Every row belongs to one group in each of 3 separate groupings. Each group adds its own fixed numbers to the row, and there is some noise. The rows also spread widely along 14 directions, which tell nothing about the answers.
In the rows, zero is written as 128.
Known rows, each followed by its group in each grouping:
[142 140 118 163  80 161 138 140 156  86 106 141 133 153 131 113 117 158
 106 169 124  92 107  69 154 130 124 140 163  93 123 105] -> M q199 (3)
[150 100  88 105 158 194 155 140  87 147 177 135 140 192 191 116 140 119
 132 109 131 114 126 104  53 131 133  74 146 134 112 187] -> Y q122 (2)
[141 107 129 178 131 191 116 157 138 140 105 145 150 213  81 145 148 122
 144 144 117 188 130 105 150 138 103 176  83 131 124 107] -> G q430 (3)
[112 123 148 132 162 120 119 194 146 123 118 101 128 146 146 145 106  83
 112 135 160 119 156 108 114 112 135 107 118 177 129 139] -> H q613 (1)
[171 122 170 146  98 154 147 167 147 117 115 156 170 181 131 120 153 118
  87 143 140 114 119  88 101 117 110 134 157  88 126 171] -> M q965 (0)
[ 82 118  86 101 150 109  96 125  91 150 122 148 107  94 102 161 110 147
 141  96  51 138 111 176 160 137 144 103 193 114 129  92] -> H q122 (2)
[106 125 114 131 125 157 121 134 148 150 128 148 139 129 132 151 131 135
 124  95 158 168 143 135 111 144 147 148  91 125 126 140] -> L q933 (1)
[ 98  98 113 132 200 148 118 174 112 130 124 158 140 230 149 173 100 110
 119 123  85 139 153  95  94 108 177  95 175 130 114 155] -> D q199 (0)
[157 154 107 162 133 138 127 113 143 171 121 131 131 173 132 133 116  94
 122 107 130 130 165 145 111 133 139 128  92 159 126 118] -> G q430 (0)
[143 116 113 135 193 151 122 105 134 183 113 142 130 245  99 135 108 117
  89  91 100 117 138 122  99 117 154 127 130 126 122 137] -> L q613 (1)
[136 135 129 111 151 132 166  96 150 127 130 133 121 123 127 115 150 155
 149  99 115 137  96 176  87 105 122 138 103  76 117 143] -> D q933 (3)
[116 110 133 164 116 139 110  84 138 163 145 149  92 141 114 110 103 151
 137 129 133 139 161 127 151 131 136  71 104 142 160 136] -> Y q965 (0)
[107 113 152  97 163  75 135  73 130 112 122  66 106 103 108 128 122 124
 145 138 135 116 116 152 138 123 129 136  76 188 137  84] -> M q199 (3)
[106 134 149 140 114 124 126 144 159 128 156 109 101  96 166 134 151 118
 182 123 146 118 110 171  92 108 117  96 119 135 136 153] -> Y q933 (2)
[110  97 118 135 149 147  99 123 104 106 131 133 122 147 119 160  99 155
 169 138 104 161 117  78 169 118 153 158 142 114 118 126] -> Y q613 (1)
[142 126 192 126 100 135  87 138 169  99 125  99 102 104 114 127 122 129
 136 126 163 115  93 105 134 120 131 149 147  93 142 158] -> D q933 (2)
[206  77 179 105 149 132 105 105  71 126 156  62 116 138  86  99 121 101
 151 145 138 126  98  95 146 115  86 137 111 165 139 155] -> L q965 (1)
[176  98  62  94 146 130 166  45  34 131 158 108 157 164 166 110 145 132
 148 142  88  75 106 107  95 133 130 128 162 141  97 123] -> H q199 (1)
[ 87 123 137 170 107 127  82 208 139  95  98 139 140 153 137 188 105 105
 127 156 131 149 154  76 161 127 158 139 156 145 131 108] -> G q199 (3)
[116 127 131 116 167 111 143 145 130 135 148  92 128 158 186 161 151  85
 165 115 141  94 122 161  54 100 144 113 127 163 105 155] -> Y q613 (1)
[141 138 156 146 104  92 112 116 130 119 119 124 135 109 131 145 129 117
 149 133 122 116 116 133 132 102 135 152 156 106 126 133] -> G q199 (1)
[153 136 139  91 133  90 125  43 126 122 137  89 114 105 137 131 117 132
 137 107 129  87 105 151 112 116 159 146 122 131 116 121] -> M q965 (0)
[122 102  94 117 120 150 116  89  89 119 118 138 137 158 106 157 145 161
 143 140  73 126  89 119 149 166 137 170 166 120 108  81] -> Y q933 (0)
[176  83  90 124 151 210  95  68  96 203 152 146  76 207  64  80  93 157
 111  83  79 126 111 142 138 155 119  84 149 105 142 139] -> M q965 (0)
[165 159 149 109 145 106 153 175 143 138 105 141 159  46  93 100  92 111
  66  93 143 196 165 141 149 109  86 130  73 120 148 148] -> M q965 (1)
[135 142  95 126 141 124 161 153 118 135 130 121 133 120 149 122 141 116
 132 131 101 102 118 173 103 114 102 102 134 144 110 113] -> H q965 (1)
[121 149 122 116 138  65 132 129 112 117 130 124 122  34 149 121  82 123
 123 128 120 131 163 133 145 104 133  84 135 144 148 135] -> D q933 (1)
[171 127  76 115 148 125 109 102  63 195 135 134 142 132 103 143 136  97
 149  67  66 155 129 192 117 131 118 145 147 118 116 123] -> H q613 (1)
[118  91 167 109 192 131  89  74 139 165 140 129  86 165  72 123  89 154
 130  77  98 147 114 144 137  93 155 102 133  90 151 164] -> M q965 (2)
[179 137 183 101 194  82 129 102 134 141 133  77 139 162 131 129 107  68
 117  95 146 112 140 120  81  78 149 138  99 157 127 174] -> L q430 (2)
[150  85 120  89 194 116  99  81  66 142 180  78  88 116 133 140 102 112
 205  87  97 147 113 172 112  90 147 103 115 141 122 154] -> H q965 (3)
[138 126 142 102  95 108 134 133  97 143 124 162 143  43  77 117 168 150
 142 103  77 173  90 197 148 133  66 141 160  76 137 124] -> Y q965 (2)
[141  95 138 111  90 123 133 159  83  91 162 116 104  58 137  77 105 144
 136 184 122  87 106  85 166 142  77  50 194 150 157 138] -> L q933 (2)
[107 148 135 107 117  91 139 134 149 145  89  77 130 137 117 172 209  80
 148 131 120  79  82 239  85 164  99 183 115 196  98  39] -> G q613 (0)

New rows. What belongs after each?
[ 84 119 106 158  98 163 168 198 146  94 141 143  93  94 148  94 129 166
 162 184 113 116 105 139 148 128  72  56 142 130 138 101] -> M q199 (3)
[135 148 107 121 147 109 184 122 147 138 127 132 130 114 157  79  90 131
  71 136 167  91 176  99 117 127 120  71  94 174 141 131] -> L q613 (1)
[138 113 134 105 115 110 123 107 107 134 127 138 153 119 125 143 153 125
 124  98 126 139 124 151 107 128 137 142 143 100 122 143] -> H q965 (3)
[158 114 114 113 116 201 153 146 135 114 121 131 159 160 127 117 162 148
 109 123 148 134  87 106  95 153 107 181 119  89  98 141] -> H q933 (1)
[169 118  67 183 161 203 108 148 102 162 140 146 129 214 125 130  88 125
 142 123  78 154 151  95 146 106 133 114 124 120 120 131] -> H q965 (1)
[151 121 127 110 168 142 127 157 112 167 106 152 151 159  79 141 124 104
  98  86 111 188 147 146 127 144 111 154 102 140 131 122] -> L q613 (0)
[164 129 156 129 170 152 113 189 146 155 130 101 114 165 109 116 103  80
 112 105 128 135 134 128 110 105 100 102 116 148 142 152] -> M q613 (2)
[ 74 122 166 120 138  68 139 204 132 106 135 101 124  46 156 148 115  85
 147 158 154 147 168 155 134 111 105  63  91 216 154 120] -> M q965 (0)
[133 115 173 115 122 113 158 166 130  85  90 139 191 159 109 163 188 125
 119 151 110 136  81 113 107 124 109 195 155  94 105 127] -> L q933 (3)
[143 149 124 145 128  85 134  69 136 163 114 133 133 143 120 126 128 115
 108 113 109  96 154 166 117 122 144 113 120 142 136 108] -> H q965 (0)
[112 102 168 145  95 139 126 188 139  93 105 172 157 143 104 123 126 147
  75 161 140 149 136  54 150 143 117 115 171  97 148 156] -> Y q933 (3)
[148  99 161 121 144 148 136 132 126 121 132  95 116 133  95  93 131 131
 137 152 146 130 108 102 148 132  82 128  89 158 143 121] -> H q613 (2)
[111 149  71 160  54 169 193 154 141 129 114 196 171 116 154 111 185 172
 119 160 132 125 122 131 129 165  79 134 127 106 115  91] -> L q613 (1)
[ 95 115 167 113 133 112 124 129 172 139 133 110 119 134 151 144 142 104
 113  99 185 121 142 152  70 128 154 101 105 145 139 164] -> M q933 (3)
[ 94 125 124 136  98 125 108 158 133 119 119 125 141  80 134 163 138 124
 143 131 152 160 139 141 150 139 127 149 100 150 129 105] -> H q965 (1)
[114 146 149 143 129  93 123 149 157 181 126 139 126 134 141 144 143  77
 116  83 144 122 155 200  71 112 133  92 128 141 142 160] -> L q199 (1)
[125 168  80 135 108 110 116 163 117 160 124 147 107  65 135 133 114 111
 135  93  83 125 133 213 123 124 112  94 173 116 129 112] -> D q199 (1)
[157 137  93 192  44 160 105  93 119 200 147 159 126 156 137 136 183 108
 167  98 121 126 138 187 101 145 119 113 134 101 138 138] -> H q122 (3)
[119 112  87 164 110 159 132 147  95 149 152 176 133 152 151 135 137 136
 155 140  85 144 145 126 125 140 120  77 161 127 133 137] -> Y q933 (0)
[157 126 136 169 126 164 136  89 151 165 148 118 124 179 133 131 156 113
 185 121 147 152 131 148 103 120 115 149  47 142 129 133] -> M q613 (0)
[141 162 139 128 137  97 109 163 148 139 117 114 137  95 147 157  96  84
 116  92 158 146 164 139 118 108 147 142 106 141 128 142] -> G q613 (1)
[119 109 106 136 110 139 119 154  98 175 121 109 151 187 127 153 186  73
 117 142 113  96 127 171  97 163  99 117 140 200 121  95] -> M q965 (1)
[163 139 163 122 131 130 116 107 158 123 129 120 112 147 137 124 111 120
 120  98 150 102 118 127  89 107 155 133 143  88 125 172] -> D q199 (0)
[157 124 214 159 148  92  90 157 152 142 121 118 136 153 110 151 110  68
 129 104 149 148 148 116 112  69 141 132 137 104 145 207] -> H q430 (1)
[145 129 161 140  80 118  28 119 128 144 154 114  91  75 133 153  79 107
 155  87 158 140 145 118 160 117 171 118 163 106 156 169] -> G q965 (2)
[100 114 128 126 126  84 149 132  95 123 141 122 140  61 147 130 125 121
 149 159 130 148 152 127 148 119 107  84 109 179 147 122] -> M q122 (1)
[125 107  92 157 112 177  97 150 115 151 149 128 108 145 136 131 100 122
 135 134 128 135 146 102 142 145 130  90 131 156 142 131] -> M q933 (1)
[117 123 101 107  66 143 122 146  97  85 149 122 150  24 178 148 131 133
 166 139 184 172 131 106 146 157 125 168 101 141 116 122] -> G q199 (1)
[100 145 168 112 141  87 147 150 174  78  99 138 150  75 134 136  86 143
  84 130 174 151 150  83 145 102 153 147 103 115 135 144] -> L q199 (1)
[ 66 109 139 146 110 106 102 137 149 136 121 148 110 146 142 161 134 126
 134 133 139 104 146 141 122 142 161  90 166 140 138 121] -> H q613 (0)
[ 99  93 162 135 125 113  84 138 121 127  97 151 132 164  67 160 120 139
 104 136 100 145 126 104 174 135 143 133 173 115 142 112] -> L q965 (3)
[140 126 101 129  96 125 168 121 117  98 148 136 135  90 181  87 112 146
 112 156 158  93 151  80 119 133 126  70 134 137 137 143] -> H q933 (3)
[153 114 131 178 116 148 133 171 117 111 159 116  96 136 142 108 117 122
 192 178  97 111 112 112 143  93  86  66 152 139 141 139] -> L q933 (3)
[121  92 105  80 130 156 109 158  81 113 141 106 158 102 147 162 140 111
 134 110 160 169 121 110 113 169 136 167 115 157 109 133] -> H q933 (1)
[ 86 142 109 142  98 134 109 140 142  83 107 133 151 116 151 196 135 154
 170 155 123 140 112  88 170 135 162 201 133 125 105  74] -> L q613 (2)
[125 120 132 108 142 118 120  85 130 146 124 143 120 115 100 116  98 142
 101  82 142 167 154 131 130 133 150 125 101 116 146 144] -> Y q199 (3)
[105 141 116 123 119 126  91 109 139 121 105 110 134 144 124 178 142 129
 135 123 111 111 112 140 139 139 161 181 140 136 111  80] -> D q965 (2)
[126 129 115 136 111 156 173 153 131  77 123 144 173 128 160 115 128 163
 110 189 137 121 131  44 150 127 112 130 118 131 121 113] -> M q965 (2)
[140 132 154  80 166  55 103  89 107 110 101  82 140  99 105 151  92  98
  96 107 126 121 133 115 140 120 163 174 132 158 125 113] -> Y q199 (1)
